The same things were measured in two ways. Each way mixes the same 8 hidden numbers, adds some noise and spreads widely along 5 directions of its own, which tell nothing about the thing.
In the rows, 128 means zero.
Some things both ways: the first way, then the second way.
[115 161 172 141 127 132 131 169 105 156 185 141 140 114 121]
[119 161 147 120 138  90 124 150 103 150 120 126 122 145]

[169 104  86 114 108 159 104 122 148  56 131  88 134 143 131]
[116 139 127 145  48 191 117 110 162  86 144 157 176 140]

[170 130 155  92 127 138 108  90  74 126 157  70 137 140 163]
[133 124 134  87 171  85  88 144  95 131 144 121 143  75]

[126 108 106 125 148 115 124 117 103 129 132 144 121 110  93]
[137 135 171 117 165 186 119 129  57 170 183 119  77 144]

[138  85 122 131 155  92 155  84 106 105  78 133  96 152  70]
[126 108 123 152  98 161 199 133 160  98 123 144 143 124]

[146 143 106  79 109 115 111 103 129 149 169 132  95 122 140]
[114  62 126 199 168 122 170 143 130 164 105 114 109  63]

[115 159 112 127 107 137 112 156 148 113 156 157 132  83 114]
[114 126 172 186 154 159 106 113 104 147 143  99 117 141]

[156 174 139 154 151 127 150 185 137 160 152 158 128 140 139]
[131 109 173 191 104 144  99 128  78 159 180 124  94 163]

[165 134 127 126 124 116 124 119  82 151 111 132 105 128 135]
[104 125 161 157 143 139 149  87 120 157 140 120 130 121]

[139 122 117 116 122 138 116 135 123 108 140 124 139 123 128]
[109 128 154 157 110 190 146 128 129 123 158 131 122 151]

[172 149 160 114  74 195  79 159  82  99 127  73 140 139 176]
[ 83 119 158 181 123  61  83 136 116 158 129 118 117 114]

[125 108 146 177 110 137 131 147 106  96  71 120 120 159 116]
[ 98 131  99 130  76  75 124 150 177  99 125 181 153 168]

[151  83  92 160 166  83 138 108  55 165 127 128 139  88 127]
[149 178 167 131 144 138 131 112 102 135 128 141 164 126]

[120 124  93  75 193 127 123 129 114 153 122 136  91 132 104]
[109  95 117 178  65  91  79 220 131 124 127 148 114  89]

[135 105 125 166  80 111 157 151  98 108  59 149  70 104  34]
[165 126 121 129 193 111  72  84  91 169 135  98 150 152]

[147 130 136 121 152 123 158 104  96 175 112 176 118 112 115]
[143 141  88 130 125  55 105 139 152 117  89 147 193 134]

[107 109  57 143 114  69 119 127 118 124 109 148  90  76  97]
[147  85 128 173 194 125  52 108  93 160 152 114 119 112]

[144 105 129 127 179 137 158 130 109 149 108 154 149 164 150]
[154 137 162 149 125  70 144 113 131 146 147 120 165 172]

[120 109 123 131 105 120 101 120 105 106 146  82 106 133 115]
[ 91 134 136 106 113 129 119 136 128 132 148 149 138  94]

[117  97  79 189 135 130 148 128 130 124  42 146  74 123  75]
[132 128 190 167 153 132 157  95 127 147 159 129 164  99]

[190 138 153 133  82 133 130 139  70 137 172 110 159  92 157]
[160 155 117 111 185 154  82 111  91 133 137 118 154 162]

[127 136 144 188  85  95 157 179 142 105 140 117  83 145  63]
[138  72 128 193 133 145 159 155 106 142 138 130  93 116]

[132 142 106 164 119 119 154 150 155 132 101 185  96 110  78]
[139 111 156 172 145 194 146  99 106 148 164 121 119 156]

[180 151 117  81 142 115 120 138 107 133 153 106 101 140 124]
[123 125 134 160  81 122 106 118 133 135 104 115 152  92]

Other things, the second way, with their names:
Z121: [143 118 143 186 119  72  68 141 133 153 135 130 162 137]
Z186: [111  92 127 102 136 158  98 172 113 122 204 143 124 111]
Z220: [131 173 125 104  91  80 136 112 170 117 108 125 204 181]
Z255: [153 168 161 116 158 127 175 136 137 135 116 112 189 130]
Z538: [111  83 166 202 157 127 125 142 119 156 146 114  99 111]
Z943: [118  77 134 197 147 183 144 151 133 129 163 119 106 151]
Z486: [ 83 130 154 167 106 188 109 140 126  96 178 137 151 110]
Z736: [109 133 157 173 115 109 111  53 153 112 111 103 175 125]
Z891: [163 153 115 112 172  99  80 132 111 136 131 103 176 172]
Z913: [123 162 146 158 113  62  80  67 157 134 115 115 210 165]
Z167: [151 114 145 155 176  87 126 125 118 168 105  64 158 118]
Z182: [141 109 117 115 146  89  95 139 104 121 150 142 136 111]
Z989: [128 144 167 134 165 123 141 103 102 171 140 113 120 146]
Z337: [122 126  87 129 124 157 150 101 175  88 110 155 183 133]
Z686: [129 146  97  94 115  97 168 144 182 105 100 149 214  98]
Z552: [134  92 111 156 194  88  97 154  66 193 112 110  46 143]
Z861: [149 115 124 123 152 115 168 184 122 148 113 136 111 119]
Z275: [142 117 109 107 157 111 211 166 143 129 117 134 142 129]
Z272: [129  62 165 202 156 143 125 136 112 156 181 115 113 103]
Z260: [155 138 145 123 167 129 120 118 122 143 149 101 184 129]
Z344: [ 77  87 118 168  83 160 169 186 141  95 174 191 103 106]
Z960: [143 105 132 163 174 175 160 128 116 146 140  87 119 165]
Z59: [103 129 174 145 126 162 187 115 129 133 196 177 151 118]
Z785: [132 148 134 152 127 171 135 110 125 116 102 134 152 117]
Z504: [113 119 152 157 175 103 177 126 132 169 127 107 152 115]
Z975: [138 140 148 114 171 176 124 177 100 127 177 118 116 173]
Z880: [149 126 136 139 139 140 122 139 123 139 136 108 158 137]
Z369: [121 137 170 116 142 142 129 158 127 118 186 125 149 142]
Z898: [120 139 151 167  99 152 165  99 159 117 128 155 161 138]
Z838: [116 182 155 148 114  60 120  76 145 138 122 140 207 162]
Z190: [ 89 140 164 137  98 163 213 117 156 111 156 157 126 155]
Z878: [134  94  91 153 136 107 136 169 152 158 113 142 134 135]
Z195: [125  92  97 155  98 127 123 192 155 106 141 161 135 130]
Z77: [ 80  88 156 207  81 224 180 173 127  89 181 162  85 124]
Z820: [130 132 154 180 135  57 125 142 135 145  86 117 165  84]
Z632: [124 135 112 136 118 127 125 141 129 124 122 149 146 128]
Z450: [129 115 115 165 121 123 115 145 114 146 125 120 103 174]
Z985: [129 132 110 135 104  99  71 128 139 130 133 135 173 143]
Z625: [111 144 118 110 129 124 160 145 138 117 140 153 163 126]
Z530: [144 114 115  97 163 152 176 165 107 130 144 134  99 144]
Z134: [104 108  97 158 115 103 107 144 128 145  90 139 117  95]
Z506: [105  80 135 195  95 141 142 191 115 124 157 154  83 109]
Z127: [145 131 131 124 134 157 119 167 129 126 134 125 160 102]
Z479: [115 141 115 167  75 141 150  87 194  97  85 142 193 138]
Z386: [132 131 138 130 158 145 115 125 110 151 149 122 135 143]
Z734: [107 123 145 152 105  85 110  98 162 146 123 115 168 123]
Z947: [126 141 108 111 117  63 153 129 173 123 114 148 204 124]
Z360: [124 117 112 104 161 156 109 144 117  88 148 138 164  61]
Z569: [ 87  92 109 153  92 115 132 160 133  93 156 165 123  95]
Z588: [ 92  96 129 149 163 164  81  94 110 131 145 103 104 122]
Z471: [120 147 149 125 102  91 155 128 159 123 136 158 197 103]
Z388: [129 127 135 139 139  97  98 127 133 139 133 126 161 116]
Z867: [128 124 145 117 157 146 179 137 121 169 129 111 116 119]
Z282: [127 112 122 109 115 119 143 180 135 135 173 135 142 157]
Z148: [122 164 160 123 105 155 127 136 126 139 197 133 181 195]
Z778: [118 100 119 151 111 134 125 146 111 123 124 141  92 106]
Z198: [145  99  94 130 136 110 149 163 147 114 122 147 138 131]
Z753: [149 111 125 134 167 103 125 115 121 169 125  99 141 140]
Z82: [114 151  94 114  75 108 134 101 173 108 104 169 189 130]
Z171: [167 123  92 104 177 106 110 100 142 114 126 137 195 127]
Z152: [103 145 191 117 163 140 169  71 110 154 182 129 153 111]
Z336: [129 125 196 155 207 152 183 102 100 135 152 104 153  61]
Z37: [ 94 137 189 110 164 193 130 169  65 154 206 101  54 179]
Z658: [135 136 143 152  71 116 104 150 143 101 142 130 174 127]
Z47: [113 132 161 123 177 109 176 111 108 157 126 100 122 115]
Z590: [144 145 113  90 141 157 152 169 127 119 125 126 154 134]
Z41: [133 133 148 171 133 129  95  52 141 134 141 128 206 127]
Z868: [114  83 150 143 169 190 154 146  96 142 210 144  82 126]
Z945: [116 120 111 139 111 100 163 127 174 124 114 142 177 126]
Z137: [119  99 108 172 118 130 124 123 123 117 121 159 119  95]
Z339: [113 113 163 178 147 144 144  64 117 139 133 122 146  78]
Z340: [114 121 122 156 101 119 134 140 155  93 111 146 152 114]
Z885: [ 98  50  94 123 135  93 104 181 123 143 173 147  70 124]
Z498: [120 118 118 163 106 117 166 128 164 119 111 163 165 105]
Z359: [116 161 155  69 184 209 123 125  97 114 160 109 130 123]
Z24: [149  97 101 144 150 122 132 142 143 124 123 144 166  89]
Z42: [128 129 138 123 145 164 123 160 118 124 156 148 146 101]
Z318: [108 136 137 114 119 185 126 150 136 109 191 170 135 158]
Z420: [117 126 176 174 143 104 183 132 140 149 141 105 164 133]
Z541: [ 86 137 156 148 100 174  80 105 113 109 171 159 134 104]
Z181: [ 97 102 183 162 146 218 101 115  68 137 218 137  85  92]
Z416: [110 135 145 153 111 125 109 103 130 121 132 151 147 117]
Z596: [138 145 151  86 189 158 230 118 103 158 143 119 149 110]
Z805: [115 112 102  90 146 146 143 131 162 108 155 121 178 125]
Z614: [123 123 136 138 179 146 176  41 126 135 125 145 156  83]
Z65: [104 128 143 128 150 115 157 146 121 129 148 122 121 145]
Z151: [128 143 132 158 101 141 151 125 161 102 130 155 199 117]
Z814: [122 141 157 105 147 198 187 121 122 134 171 119 152 125]
Z341: [147  78 111 172 137 165 164 153 107 152 159 124  77 184]
Z49: [103 118 130 146 114 181 132 108 108 120 141 145 109 112]
Z379: [153  92 121 153 180 133 152 121 120 166 132 131 145  90]
Z138: [110 133  77  61  96 156 130 172 131 105 152 171 122 138]
Z630: [119  98 138 116 162 163 105 179 111 122 188 121 110 121]
Z472: [ 95 101 113 147 138 163 126 113 157 135 128 137 158  67]
Z453: [120 121 115 105 120 124 152 111 155 117 162 142 175 143]
Z835: [165  74 137 184 159  94 154 147  88 208 144 123  79 150]
Z264: [160 105 134 153 162  64 102 136 110 167 150 116 148 150]
Z20: [131 126 129 156  99  98  98 130 113 123 149 141 141 151]
Z146: [102 105 127 170  94 110 111  92 150 144 174 150 147 169]
Z128: [103 124 124 148 132 162 100 118 147 108 140 119 157 129]
Z168: [ 84  72 115 223 103 119 117 134 135 119  84 122  87  93]
Z642: [134 110 157 180 150 167  93 116 114 142 159 102 132 152]
Z269: [143 110  99  95 137 124 121 167 114 135 146 150 114 126]
Z459: [145 154 119  40 191 216 139 180  94 128 181 137 122 148]
Z927: [119 124 165 136 133 132 130 131 104 139 180 130 119 140]
Z271: [149 165 177 204 120  61 115  92 136 129  84 123 196 124]
Z954: [150  87 105 168 115  78 118 158 132 166 108 128 128 112]
Z229: [124 139 158 182  79 114 142 117 158 124 126 147 184 121]
Z225: [ 95 109 152 144 102 111 163 159 148 132 183 147 127 161]
Z501: [151 141 109 126 142  98 138 116 149 136  67 136 171  93]
Z550: [149 149 145 132 151 127 148 140 116 117 101 119 139 127]
Z848: [ 95 109 150 147 131  69  87 118 118 162 144 118 113 127]
Z996: [ 89  84 144 151 128 180 124 141 116 125 176 137  93  89]
Z438: [128 105 156 188 152 141 103 130  99 139 142 128 113 103]

Some of these things the first way, each followed by its name:
[103 143  77 206  74 117 146 173 199  91 117 160  81 101  74] -> Z41
[ 96 148 132 110 116 157 114 162 152 117 241 125 194  98 174] -> Z975
[170 150 186 191  77 116 184 203 102 144 104 137  86 164  85] -> Z341
[124  73 153 128 106 115 154  83 105 127 184 107 118 143  86] -> Z596
[154 167 114 156 112 165 147 147 182 139 165 155 126 124 144] -> Z151
[ 85  83 166 158  75 164 135 122 126  52  94 120 113 139  38] -> Z65
[149  84 155 132 104 139 143  90  78 137 144 109 127 134 119] -> Z625
[162 106 110  79 135 122  98  65  87 113 119  98 119 132 146] -> Z996
[103 100 115  95  80 178  85 127 148  42 181  59 155 132 149] -> Z630
[155 138 136 132 126 158 132 125 121 120  89 136 101 152 109] -> Z269
[128 151 122 102  78 183 110 128 162  72 122 142 116 104 102] -> Z128
[162 232 159 109 110 125 107 150 146 122 144 156 112 116 129] -> Z168
[122  93  90 137  95 126 127 159 113  85  83 118 100 101  72] -> Z642
[134  94  87 115 157 183 128  80 154 113 103 142 122 155 130] -> Z471
[124 158 172 137 132 120 157 186 124 146 175 138 138 149 130] -> Z220
[131  65 146  87 146  97 149  64  68 146 157 116 138 151 122] -> Z275
[101  86  97 140 104  93 116 153 120  94 177 104 154 114 140] -> Z913
[ 94  96 131 127 105 121 155 145 118 117 155 145 130  96  66] -> Z891
[172 133 138 125 106 166 106 157  96 114 116  87 125 154 153] -> Z861
[125 104  87 184 154  84 136 154 102 129 120 131 136  92 112] -> Z271
[128 130 137  85 135 112 105  92  77 129 171 118 152  77 130] -> Z359
[153 170 133 120 112 161 132 164 148 137 142 143 117 132 137] -> Z985
[ 95 109 136 137 146  78 179 104 141 152 143 164  96 152  77] -> Z453
[114  77 103 113 101 128 137 130 127  97 164 100 119 123  97] -> Z260
[126 110 145 141 127 179 183 158 122 183 143 166 120 136 105] -> Z148
[169 186 126  89  78 204 106 171 175 135 186 136 132 146 197] -> Z878
[173 143  95  39 173 137 120 104  97 190 190 126 140 107 187] -> Z127
[124 129 118 166  96 102 150 114 149 105 101 165  91 108  70] -> Z337
[128  86 131 150 125 120 148 125 114  88 123 117 123 144  78] -> Z20
[151  60  95 186 128 127 134  84  95 135 111 105 131 145 164] -> Z59
[177 154 120 141 124 127 130 127  91 147  98 148 107  90 103] -> Z785
[ 98 196 145 144  64  89 104 169 158  89 177 131 108  90 100] -> Z588
[211 144 158 115 116 236 122  64 120 126  75 134 127 167 166] -> Z344
[152 133 151  40 119 138 127  83 115 147 208 112 146 145 184] -> Z805
[ 86 153 128 153 124 103 170 193 162 140 158 160  84 114  51] -> Z880
[105  92 119 161 118 121 157 160 132 121 111 135 103 145  92] -> Z264
[174 106 116 204  64 102 127  80 112  80  56 118  80 124  85] -> Z614
[142 113 165 209 127 105 151 155  63 139  53 116 102 159 102] -> Z190
[ 82  64  93 186 120 103 138 127 109 115 101 130 109 110  81] -> Z318
[128 134  79 140 167 135 145 136 157 148 110 171 107 128 122] -> Z229
[106 109 127  84 166 109 158 102 110 169 161 168 110 106  68] -> Z590
[142  97 134  86  94 156 119 104 100 141 182 108 135 130 158] -> Z504
[131 110 129 116  98 154 117 149 113 100 103 103  85 152  85] -> Z867
[156 126 137 125  97 160 131  69 120  94  99 111  92 110  78] -> Z360
[140 129 119  94 176 124 149 120  93 199 180 153 148 106 157] -> Z255
[154 114  94  94 151 124 138 136 119 148  92 143  74 159 101] -> Z954
[147 102 126 105 127 129 138  78  75 152 145 123 125  95 115] -> Z486
[ 80 189  90 134 123 111 100 182 196 129 202 153 137 100 167] -> Z538
[ 96 144  87 167  97 128 132 172 195  99 136 135  88 130 106] -> Z272
[121  87 103  79 123 158 107  74 138  92 154  97 129 143 137] -> Z186
[144 139  87 131 101 124 133 126 160 145 154 149  91 121 135] -> Z379
[147 143  83  86  99 128 107  93 139 145 135 139  72 104 129] -> Z472
[120 112 144 132 133 117 144  63 142 104 131 140 105 148  73] -> Z569
[136 124 132 180  83 119 142 167 137 121 129 127 115 160 142] -> Z146
[161 139 105 153 126 134 103 103 108 114 103 126 120  98 133] -> Z541
[131  94  85 148 148 116 123  90 103 105  46 152  98 109  80] -> Z416
[108 159 134 153 153  91 138 152 125 138 163 153 139  93 103] -> Z550
